Each new row is followed by its nearest point in the smallest flat space through zero that holds the last named rows.
In the rows, zero is written as 128.

k_328 (6 x 17):
[[ 94 174 128  90 140 140 126 112 119 140 149 176 130  57 152 119 121]
 [142  87 133 123 129 153 117 147 147 126 118 109 124 143 109 123 114]
 [133  47 164 103 126 158 156 136 103 121  71 123 111  99 146 104 111]
 [156 153 123 161 124 142 138 137 173 151 125 103 175 124 115 122 129]
 [112  94 137 146 129 178 110 148 177 138 164 130 121 111 149 119 109]
 [132  75 158 125 164 142 153 148 128 161  93 160 108 102 169 120 121]]
New rows:
[ 97 129 117 102 103 134 117 122 177 139 141  89 164 150 107  71 118] : [133 136 119 127 106 158 112 130 156 117 143  98 152 123  99 118 115]
[126 132 107 136 100 152 123 111 104 145  71 135 113 141 150 122 130] : [131 118 136 127 123 121 144 122 110 123 107 125 128 124 135 124 131]
[123 142 140 142 105 122 115  97 125 124 148 151 156 128 135  96 162] : [116 153 125 143 111 122 134 113 124 121 144 126 139 116 140 127 135]
[170 100 142  98 140 164 129 137 151 121 132 120 125 139 113 140 130] : [143  99 131 113 137 150 116 147 146 133 116 118 127 136 105 124 114]
[138 120 169  86 118 185 144 125 126 134 112 126 124 147 101 109 185] : [139 108 134 105 126 143 130 133 124 123 104 117 132 120 111 118 118]
[117 133 116 128  94 123 131 134 143 128  85 129 151 127 116 114 123] : [140 133 129 126 117 133 138 124 128 125 111 111 148 120 116 120 127]

k_664:
[[127 148 166 121 131 141 123  94 130  93 123 109 147 118 105 103 131]
 [127  87 117 109 163 152 121 149 132  86 147 130 124  72 102  89 126]
 [ 90 148 175  97 106 144 134 121 155 122 114 157 119 114 146  88  96]
 [102 134 165 154 140 102  95 114  99 114 135 162 101 148 131 120 135]
 [ 87  85 105 118 149 156 134 115 116 121 143 159 119 178  97 126  82]
 [136 130 109 101 123 104 142 110 154 127 113 130 111 124 103 102 182]]
New rows:
[164 109 164 153  83 115  87 143 119 133  98 116  96  85 114 127 157] : [147 144 146 143 129 102 110 141 124 122 127 123 120  92 144 122 163]
[124 152 168 164 169 131 151 114 171 132 144 137 147 100 130 177 152] : [141 146 146 141 124 123 120 126 122 124 126 112 139 117 137 134 135]
[120 116 105 109 140 101 129 168 108 119 102 147 178 129 120 115 110] : [127 112 114 124 135 137 131 140 129 128 134 131 127 122 127 128 118]

k_268 (6 x 17):
[[129 121 117 136 138  80 121 142 125 132 145 142 121 161 125 122 110]
 [114 116 140 119 113 112  58 153 122 155 127 155 138 115  99  89 126]
 [ 96 123 121 150 141 133 109 134 131 137 116 114 151  93  72 126 105]
 [112 151  93 137 134 132 108 105 125 129 139 112 125 123 149 145 106]
 [152 181 133 139 119 143 118 158 115 127 134 142 129 114 121  99 116]
 [106 114 153 146 115 114  90 182 115 142 162 132 108 102 125 118 117]]
New rows:
[144  86 125 152 101 132 106 129 110 109 112 143 185 145 130 121 129] : [128 114 132 116 126 121 117 123 132 135 115 139 138 134 113 116 136]
[128 123 185 112 125 139 135 101 153 121 101 117 149 105 120 119 153] : [131 108 152 110 119 158 140 118 137 127 100 127 142 111 113 124 158]
[129 109 125 163 128 122 166 110 158 125 122 144  82  81 150 114 125] : [124 120 137 136 129 136 151 134 128 120 136 115 118 120 137 145 131]
[163 128 113 102 123 138 141 117 128 114  85 113 158 126 120 146  75] : [137 146 110 127 140 139 146 103 134 121 105 123 147 132 111 129 124]

k_536 (6 x 17):
[[ 94 146 133 194 143 172 131 151  70 117 138 146  79  95 134 152 136]
 [112 152 139 132  99 124 134 184 122 135 164 144 204 147 122 141 172]
 [119 129 142 156 153 209 131 162 143 106 122 167 140 137 139 124  70]
 [142 168 159 120 110 187  75 130 169 107 136 137 182 135 166 128 114]
 [107 109 139 126 123 160 143 159 138 112 139 154 106 128  94 149 110]
 [ 63 142 134 108  99 154 147 101  89 103 117 127 109 103  95 116 116]]
New rows:
[141 108 129 162 139 166  94 157 150 130 153  95  98 165  98 119 132] : [146 115 135 142 139 143 118 150 149 126 139 141 107 130 129 151 123]
[106  95 131 146 124 145 134 139 139 130  91 124 141 150  98 141  94] : [118 110 127 122 136 145 149 141 137 122 121 144 129 138 110 121  99]
[144 166 130 162 130 112 102 120 137 114 151 135 130 126 122 158 102] : [141 137 136 141 130 140 106 133 134 126 136 129 123 123 144 141 136]
[ 96 104  98 141 166 108  91 159 126 148 134 159  94 113 112 141 127] : [132 108 123 151 144 123 140 149 120 133 135 137  91 124 117 148 132]
[115 141 105 128 146 148 161 150 134 143 122 135 128 137 102 132 120] : [115 116 124 134 137 135 153 149 122 128 127 143 132 136 113 124 115]

k_983, 6 rows:
[[152 114 139 147 156  87 127 131 133 136 128 160 108 135  94 132 128]
 [175 136 128 155  78 132 125  95 138 153 121 112 122 159 101 148 138]
 [122 116  96 138 107  94 162  76 130 167 111 111 124 140  93 123 143]
 [ 98 103 117 107 157 120 143  82 156 137 113 136 139 184 103 199 124]
 [189  75  93 125 146 116 129 129 117 152 149 156 113 112  92 166 119]
 [142 155 127 142 130 116 163 111 133 114 159 117 142 161 132 145 106]]
New rows:
[ 71 144 131 104  71  94 122 139  99  99 116  96 128 130 154 115 131] : [ 83 152 131 122 110 137 135 123 126 122 114 102 139 122 152  94 137]
[138 120 159 134 127 149 133  86 176 107 120 140 136 130  96 139 142] : [130 129 143 134 124 128 118 113 144 132 114 132 125 158 114 151 133]
[131 150 132 140  80 140 127 121 136 112 124 128 139 101 137 117 127] : [135 147 132 136  97 144 123 130 123 127 127 109 131 122 141 109 133]
[118 105 139 102 139 147 158 161  96  90 135 138 155 140 153 137 161] : [110 126 125 107 148 146 128 145 124 109 140 130 140 120 152 136 116]

k_531:
[[108 113 132 124 111 154  80 135  97  89 138 166  75 152 116 135 146]
 [155 176 125 133 119  75 157 134 157 176 125 159 117 195  96 146 104]
 [150 107 100 135 146 113 136 153 195 134 130 107 136 128 135 120 166]
 [140 118 132 161  88 136  80  89  97 165  87 140  68  94 122 130 147]
 [114 124 160 140 154  91 137 100 110 128 100 118  65 132 149 100 119]
 [107  87 100 177 117 119 145  89  90 135 134 135 108 122  98 133 115]]
New rows:
[139 104 147 116 124  95 145 115 143 154 141 154 111 109 148 108 105] : [131 132 136 136 137 107 141 117 131 142 115 120 115 128 133 119 121]
[159  98 126 104  93  94 153 153 111 154 132 130 149 124 148 164 162] : [143 132 115 131 119 129 129 133 146 145 128 126 146 124 121 136 134]
[151 111 149 119 135 114 108 130 121 111 123 133 110 102 103 135 144] : [128 121 131 129 125 134 110 127 126 124 121 130 109 122 133 125 141]
[135 113 165 117 103 157 167 138 147 106  90 100  89 167 124  95 121] : [124 132 145 120 145 113 127 132 134 117 121 126 101 141 142 115 131]
[119 104 103 123 164 109  99  92 144 163  91 125 121 137 125 120  95] : [132 122 127 146 132 106 139 111 131 147 113 120 110 124 129 120 127]
[131 155 110 144 151 162  98  93 139 158 134 101 112 140 125  99 159] : [139 123 126 135 123 128 114 125 139 140 114 123 113 115 133 124 145]

k_611, 6 rows:
[[102 147 103  47 102 187  86 120 120  53 162 102 102 165 163  93 110]
 [139 137 140 141 138 170 163 129 127 113 209 123 156 114 195 113  77]
 [121 144 137 104 112 172 136  93  92  94 173  93  70 162 209  79 110]
 [134 164  97 105 160 197 109  98 145  95 147  72 111 149 163  65  72]
 [104 115  97  53 135 138 100 102 153  86 139  80 126 174 149  70 103]
 [ 94 150 129  61 130 177  88 121 150 122 128 125 107 170 173  75 116]]
New rows:
[145 137 113 140 110 152 145 165 105 129 155  92 130  58  87 131 114] : [153 142 111 160 128 146 136 137 114 101 145 121 140  97 105 156 113]
[123 133 104 134 111 141 138  96 118 105 116 103 110 119 122 114 171] : [134 131 116 129 119 126 124 112 107 108 117 106  97 135 119 125 136]
[ 76 118 104 113 126 108 123 130 198 102 131 163 136 121  98 131 160] : [109 111 119  91 123 110 106 147 154 125 116 145 159 134 102 137 138]
[123 105 111 116 147 109 120 141 104 106 165 158 141 134 110 129 137] : [123 111 123 113 114 114 130 138 126 108 145 133 147 125 121 143 131]
[131  94 137 118 146 159 130 162 113 130 136 166 139 128  75 148 127] : [126 131 126 127 121 131 119 152 134 125 127 153 151 112 106 155 134]

k_511:
[[107 106 114  82 189 174 209 130 136 138 116 126 104 151 113 162  79]
 [139 151 110 160 199 154 209  78 139 170  79  93 127 137 138 108  87]
 [129  95  85  94 173 138 179 128 106 144 118 102 111 157 139 162 117]
 [138 116 127 149 141 123 165  73 108 140  77 128 124 140 142 158 108]
 [155 137 100 117 132 124 138 138 139 133  71 162  97 148 145 146  83]
 [133 101 111 112 167 131 187 109 108 154  61 140 119 139 128 123  87]]
New rows:
[106 104 111  89 124  92 150 114 164 159 143 147 104 132  99 102 145] : [119 110 126 104 137 131 136 147 121 132 128 133 130 124 116 111 126]
[105  91 158 165 111 125 149 132 138 102 105 163 153 158  94 104 131] : [112 113 164 128 116 128 132 114 120 124 110 156 140 111 107 114 119]
[131 158 140 126 159 110  96 166 134 131  90 112 142  93 161 166 122] : [144 143 114 134 122 122 116 135 137 128 120 131 119 134 140 131 123]
[100  94 110  90 151 144  94 162  89 141 151 154 159 106 120 143 136] : [110  88 125  85 125 124 123 161 106 122 149 133 132 126 112 124 144]

k_96:
[[128  94 137 112 107 151 108 113 152 135 193 116 124 143 172 114 143]
 [107  90  87 127 181 125  94 179 124 116 135 122 124 172 162 109  93]
 [163 120 179 148 159  82 151 115 147 132 138 147 138 198 122  76 100]
 [121 160 118 132 209 113 126 113 149 121 129 115 125  93 137 123 114]
 [125 117  75 180 117 128 113 125 124 121 142 125 116 153 113  88 125]
 [147 150  62 115 140 152 121  89 139 167 149  67 129 160 190  78 103]]
New rows:
[136 144  89 147 147 138 127 164 143 163 148  95 100 153 117 136 127] : [124 129  89 138 139 133 118 131 125 131 128 113 124 138 138 112 117]
[140 132  90 143 150  96 134  96 167 117 148 125 146 138 101 110 132] : [135 141 115 162 151 114 130 103 143 125 144 125 122 130 118  96 125]
[164 138 112 149 164 117 145 165 127 110 100 100 129 103 146 100 139] : [126 146 108 136 164 118 129 130 126 126 110 121 128 124 125 121 112]

k_787:
[[141 152 159 136 122 195 131 155 148 144 134 167 139 139 123 122 154]
 [142 117 130 119 133 119 170  92  90 122 124 168 147 142  84 108 141]
 [147 119 144 116 116 163 112 179 102 152  96 158 145 124 174 139 150]
 [135 175 136 143 129 164  95 144 127 130 116  97 130 145 116 151 192]
 [161 151 175 147 112 178 164 134  70 113 131 184 165 127 141 138 139]
 [163 141 180 133 162 168 120 110  47 149 126 102 169  93 144 121 129]]
New rows:
[119 152 116 161 104 115 120 115 140 146 143 119 109 152 131 100  96] : [117 134 124 137 127 122 130 121 154 118 146 118 116 127 123 127 110]
[112 161 113 159  98 157 153 114 119 160 136 160 143 118 130 110 103] : [133 135 147 137 123 150 149 126 132 123 145 156 135 126 127 122 114]
[165 114 146 151  94 107 134 156 163 139 151 122 149 116 158 134 112] : [124 126 135 135 116 135 127 148 143 123 138 136 123 117 161 136 101]

k_948, 6 rows:
[[ 66 141 111 127 155  92 129 120 109 154 106 151  90 152 128 112 115]
 [141 111  97 146 128  70 121 128  74 143 166  93 146 145 126 129 123]
 [148 187 109 137 176  92 116 131 135 159 135 123 131 140 122 127  83]
 [164 128 120 167 104  89 119 171  77 130 139 136 161 173 131 166 157]
 [ 76 143  81 147 145  97 124 155 136 128 135  88 127 103 177 165 116]
 [135 146  95 114 209  95 121 122 130 127 103 166 159 166 149 144  79]]
New rows:
[167 151  92 153 126 138 142 134 122 143 112 116  98  92 166 162  98] : [132 157 116 141 136 124 123 147 148 130 135 107 135 111 144 148 117]
[134 149 161 160 128  98 139 138 163 129 107 135 165 161 111 136 161] : [149 151 139 143 122 129 124 152 127 131 117 151 135 149 124 144 139]
[116 101 144 117 163 121 167  98 108 163 143 118 134  96 157 158 141] : [111 105 112 119 136 121 130 116 123 120 135 113 132 118 140 126 121]

k_906 (6 x 17):
[[161 107 110 114  72 109 116 152 147 134 155  97 161 137 113  89  77]
 [163  85 111 157 108 105 137 161 123 145  68 107 170  97 101  58 102]
 [147 107 113 115  88  61 122 137 124 128 147 144 142 149  78 108 132]
 [157 143 144 158  79 146 125 142 129 133 119 146 129 124 121 135 130]
 [146  51 109 205  77 104 137 152  92 159  96 100 143 120 113 143 100]
 [172  74 125 116 121 101 102 151 105 154 108 153 175 161 121 132 156]]
New rows:
[124 136 135 127 112 134 140 108 119 131 135 140 171 129 126 123 127] : [138 131 131 124 120 129 124 132 131 129 129 133 134 131 126 124 129]
[136 132 143 115 121 111 171 111 107 105 160 112 113 121 126 133  76] : [109 133 117 129 114 118 137 120 137 119 156 106 112 125 121 127 101]
[134 147 127 160 122 117 130 168 137 133 122 131 147 117 132  71 125] : [146 135 128 135 113 128 133 142 138 127 104 126 141 108 114  87 117]
